The rows of a group lie close to one hidden flat surface of 7 dimensions, which passes through zero. Surfaces can cross.
In the rows, zero is written as 128.
Some rows, each with its group after it:
[152 180  67 119 151 142 123 171 158 154  62 161 179 124]
Q_600
[116 141 156 131 106 153 125 124 117  64  56  87 121 132]
Q_16
[101  88 114 113 154 114 109 172 157 119 148 100 103 177]
Q_229
[131 186 191 145 161 162  75 160 117 160 153 146  96 140]
Q_196
[130 143  83 136 154  88 123 114 108 154 147 152 168 116]
Q_16
[112 113 101 199 117 158 116 118 153 103  75 128 148  68]
Q_912
[149 160 144 128 148 157 130 139 155 171 158 152 141  98]
Q_195
[153 165  60 114 145 108 164 128 132 140 124 120 200  81]
Q_16
[123 144 149  85  83 186 129 154 156  93  89 100 180 126]
Q_195
[151  98 122 156 113 161 137 164 178 155 102 159  63 125]
Q_16
[123 160 128 202 159 129  95 116 105 130  88 147 103 103]
Q_16
[132 129  87 168 144 126  97 193 138 155 158 126 126 114]
Q_912
[153 152 120 151 109 124 154  92  99 135 113 140 136  80]
Q_195
[131  72 116 106  89 104 177 127 127  93 130  84  81 144]
Q_195
[130 157 107 136 146 126 119 128 125 152 155 139 180  98]
Q_912
[109 130 151  89  77 169 111 154 137  81 114  87 186 135]
Q_196
[106 116 166  80 177 120 112 127 154 147 182 137 119 186]
Q_229
[127 114  88 116  89 150 141 147 157 102  81 115 174 114]
Q_195
[111 130  85 214 159 103  83 126 102 131  95 147 112 108]
Q_912
[ 80 115 157 171 121 145  40 109 113 133 141 176 177 136]
Q_16
[166 171 131  89 156 118 157 154 131 148 115 126  83 153]
Q_600
[196 168  92 114 154 116 188 119 150 194  91 193  97 114]
Q_912
[127 137 168 118 105 165 141 164 130  63 102  45  87 128]
Q_195
[144 104 143  95 104 102 166 122 106 121 154 104  73 157]
Q_196
[ 85 121 141 154 104 156  51 113 124 125 114 174 209 133]
Q_16
[141 159 131 124 130 172 124 131 164 171 158 165 201  78]
Q_16
[116 118 104 124 115 167 116 167 178 128 145 117 192  97]
Q_229
[103 104 115 107 126 162 108 185 184 103 127  93 159 141]
Q_195
[ 97  97 108 156 180  99 130 116 136 107 145  91  99 124]
Q_196
[143 145 108 153  92 131 156 112 101  89  75  96 137  79]
Q_229
[122 124 108 211 183 143 103 132 163 152 103 159  92  95]
Q_196
[139 157 136  95  89 137 116 121 105 133  94 165 174 152]
Q_196
[159 171 116 146 134 149 128 172 132 162 171 119 144  76]
Q_196
[ 92 121  84 122 164 128 103 148 167 113 105 119 187 139]
Q_229
[137 137 175  63 129 158 138 153 161 148 174 124 132 157]
Q_600
[142 139 168 122 146  81 148  60  71 147 146 161  72 151]
Q_600
[109 120 114 210 103 133  79 114  95 121 104 153 143  91]
Q_600
[112 138 141 128  88 176  77 169 142 120 104 142 172 137]
Q_600
[136 164 133 126 112 140 107 113 109 143  96 172 168 130]
Q_600
[117 121 184 100 107 165 146  91 147 108 152 111 162 104]
Q_912
[129 122 141 104 128  86 133 120  85 113 100 125  59 201]
Q_229
[125 118 108  78  84  90 148 111  86  88 108 101 159 164]
Q_196
[108 132 191 105 179 144 148  80 153 125 196  99 140 104]
Q_229
[134 155  75 112 127 130 124 170 136 137 157 109 214  95]
Q_912
[123 154 158  88  93 155 120 111 121 111  94 141 184 142]
Q_195
[128 120 135  81 119 122 113 193 129 141 187 108 117 177]
Q_912
[146 109 111 106 120 129 168 155 154 124 140  96 104 123]
Q_16
[132 146 107 163  82 121 143  97  76  74  58  96 145  84]
Q_195
[103 107 130 166 133 126  79 159 119 124 151 117 109 139]
Q_912
[ 91 120 132 128 169 134 101 106 156 129 137 140 176 130]
Q_229
[ 72 123 112 149 212 115 120  83 155  85 116  86 171 105]
Q_229
[126 118 103 137 131 130 140 122 149 126 135 119 162  93]
Q_600
[140 114  83  97  69 109 163 125 112 101 102 110 173 122]
Q_196
[179 194 139 137 126 158 147 175 121 153 130 115  99  86]
Q_600

New rows, each followed by its group:
[152 149 163  74 151 128 155 118 141 165 171 147 118 145]
Q_600
[163 139 143  90 119 167 163 147 176 164 141 150 130 115]
Q_195
[109 112  95 207 128 146 109 126 141 107  83 121 132  76]
Q_912
[113 137 157 163 139 159  98  93 136 147 148 160 170  88]
Q_912
[164 173 157 153 132 141 125 166 101 151 136 125  52 120]
Q_600
[148 111  96 173 132  94 160 100 108 151 164 133 102  78]
Q_195
[145 115 149 121 130 115 189  97 118 120 191  76  94  84]
Q_600
[ 94  75 121 177  71 123  70 121  96 102  88 154 122 156]
Q_229
[113 115 163 147 112 177 131  93 158 108 125 122 159  82]
Q_912
[104 124  96 150 122 125  76 165 115 115 129 117 171 133]
Q_912
[110 110 162 136 104 168 102 109 146 140 168 148 177 102]
Q_229
[121  97 104 128 116 140 134 137 158 139 187 115 181  87]
Q_195
[108 148 155  86 118 158  94 137 143 117 101 145 183 166]
Q_195
[176 186 116  82 141 120 181 153 124 134  97 107 102 129]
Q_600
[132 170 156 127 137 167 138 130 137 115 157  83 168  69]
Q_16
[113  88  84 152  98 132 140 137 143  99 162  77 182  66]
Q_195
[132 145 127 147 143 142 163  83 139 117 141 104 168  53]
Q_912
[143 147  84 140 135  96 120 136 101 140  70 161 111 157]
Q_229
[134 130 155 139 113 141 131 126 118 130 158 118 114 108]
Q_600
[162 154 107 128 137 134 172 168 139 124 129  77  98  91]
Q_600
[ 93 119 100 195 137 142  61 170 129 124 165 109 174  86]
Q_912
[116 125 178 134 127 140 131 136 111  94 184  55  97 109]
Q_195
[135 111  88 144 127 112 146 147 135 111  77 116  79 138]
Q_195
[164 170 117  60 129 114 153 155 123 150 107 144 128 175]
Q_229
[134 142 179  68  60 150 154  79 102 104 123 126 181 127]
Q_195
[110 154 163 111 169 128 102 126 121 136 171 121 147 142]
Q_196
[130 144 115 120  66 152 111 144 112 102  54 139 168 139]
Q_196
[173 140 133 123 133 170 194 116 185 165 133 144 120  66]
Q_912
[147 145 168 134 136 120 127 141  97 139 140 125  47 154]
Q_600
[151 133 194  71 115 167 164 136 161 139 172 113 105 132]
Q_16
[124 131 142 137 160 113 126 135 116 140 214  92 115 109]
Q_912
[123 132 173  98  86 133 124  99  96 104 120 127 137 154]
Q_600
[111 149 118 162 181 105  78 130 114 149 118 162 122 155]
Q_195
[115 136 117 148  85 159  91 152 124 104  81 129 179 118]
Q_600
[132 100  76 192 119 122 155 137 134 119 183  75 143  29]
Q_195
[ 99 115 117 101 116 113 100 125 117  98  76 135 156 185]
Q_229
[114 115  99 146  95  95 126  72  84 113 129 136 190 101]
Q_195
[132 114  82 149 113 142 136 157 155 111  93 110 142  99]
Q_16
[ 95  64 111 146 143  89 123 149 126 104 181  72  81 148]
Q_195
[153 197 130 163 144 106  82 141  58 158  72 181  86 160]
Q_196
[119  93 125 107  85 141 150 147 142  72  97  76 113 140]
Q_912
[ 94  80 128 179 102 119  73 114 106 118 110 162 118 152]
Q_229
[136 138 155 191 117 156  90 160 109 148 152 132  83  98]
Q_600
[138 145 161 104  97 174 151 134 142  86  58 102 111 129]
Q_16
[147 143  99 201 157  95 133  96  92 155 119 156  92  83]
Q_600
[100 171 120 176 133 134  77  98  89  94  51 138 188 106]
Q_16
[147 153 114  83 125  89 181  90  95  96  82 105 123 143]
Q_600
[154 166 113 160 124 158 123 156 140 153 122 138 152  75]
Q_600
[118 130 107 127 138 115 134 134 124 115 174  81 169  95]
Q_16
[114 134 116 164 142  92 107 104  84 116 109 134 116 133]
Q_195
[147 130 111 128 153  90 144 141 108 141 136 124  64 153]
Q_912
[152 186 124  60 123 151 130 161 142 137  74 149 172 163]
Q_600
[122 143 153 160 153 173 100 163 159 140 150 118 118  97]
Q_196
[108 160 155 127 151 113 102  92  85 119 152 121 165 125]
Q_16
[123  86  86 165 140 130 102 203 166 152 165 121  93 129]
Q_229
[134 155 142 161 133 158 120 128 133 125  84 137 113 106]
Q_16
[115 105  81  89 121  73 145 125 105 103 144  90 159 154]
Q_16
[177 162 188  86 115 181 176 137 164 164 164 133 106 104]
Q_195
[137 143 153 124 120 129 124 109 110 142 136 150 129 128]
Q_600
[ 92  70  82 152 136 128  75 198 173 131 140 129 133 156]
Q_229
[ 99 123 122 163 127 133 115 100 116  87 115  96 170  90]
Q_912
[ 88  89 148 105 102 149  92 129 150 110 133 132 170 161]
Q_600
[186 179 145  75 127 131 182 142 124 159 149 129 111 124]
Q_229
[132 155 115 191 176 111  83 119 107 185 133 198 117 118]
Q_912
[143 137 144 168  85 151 144 118 104 111 154  92 139  51]
Q_600
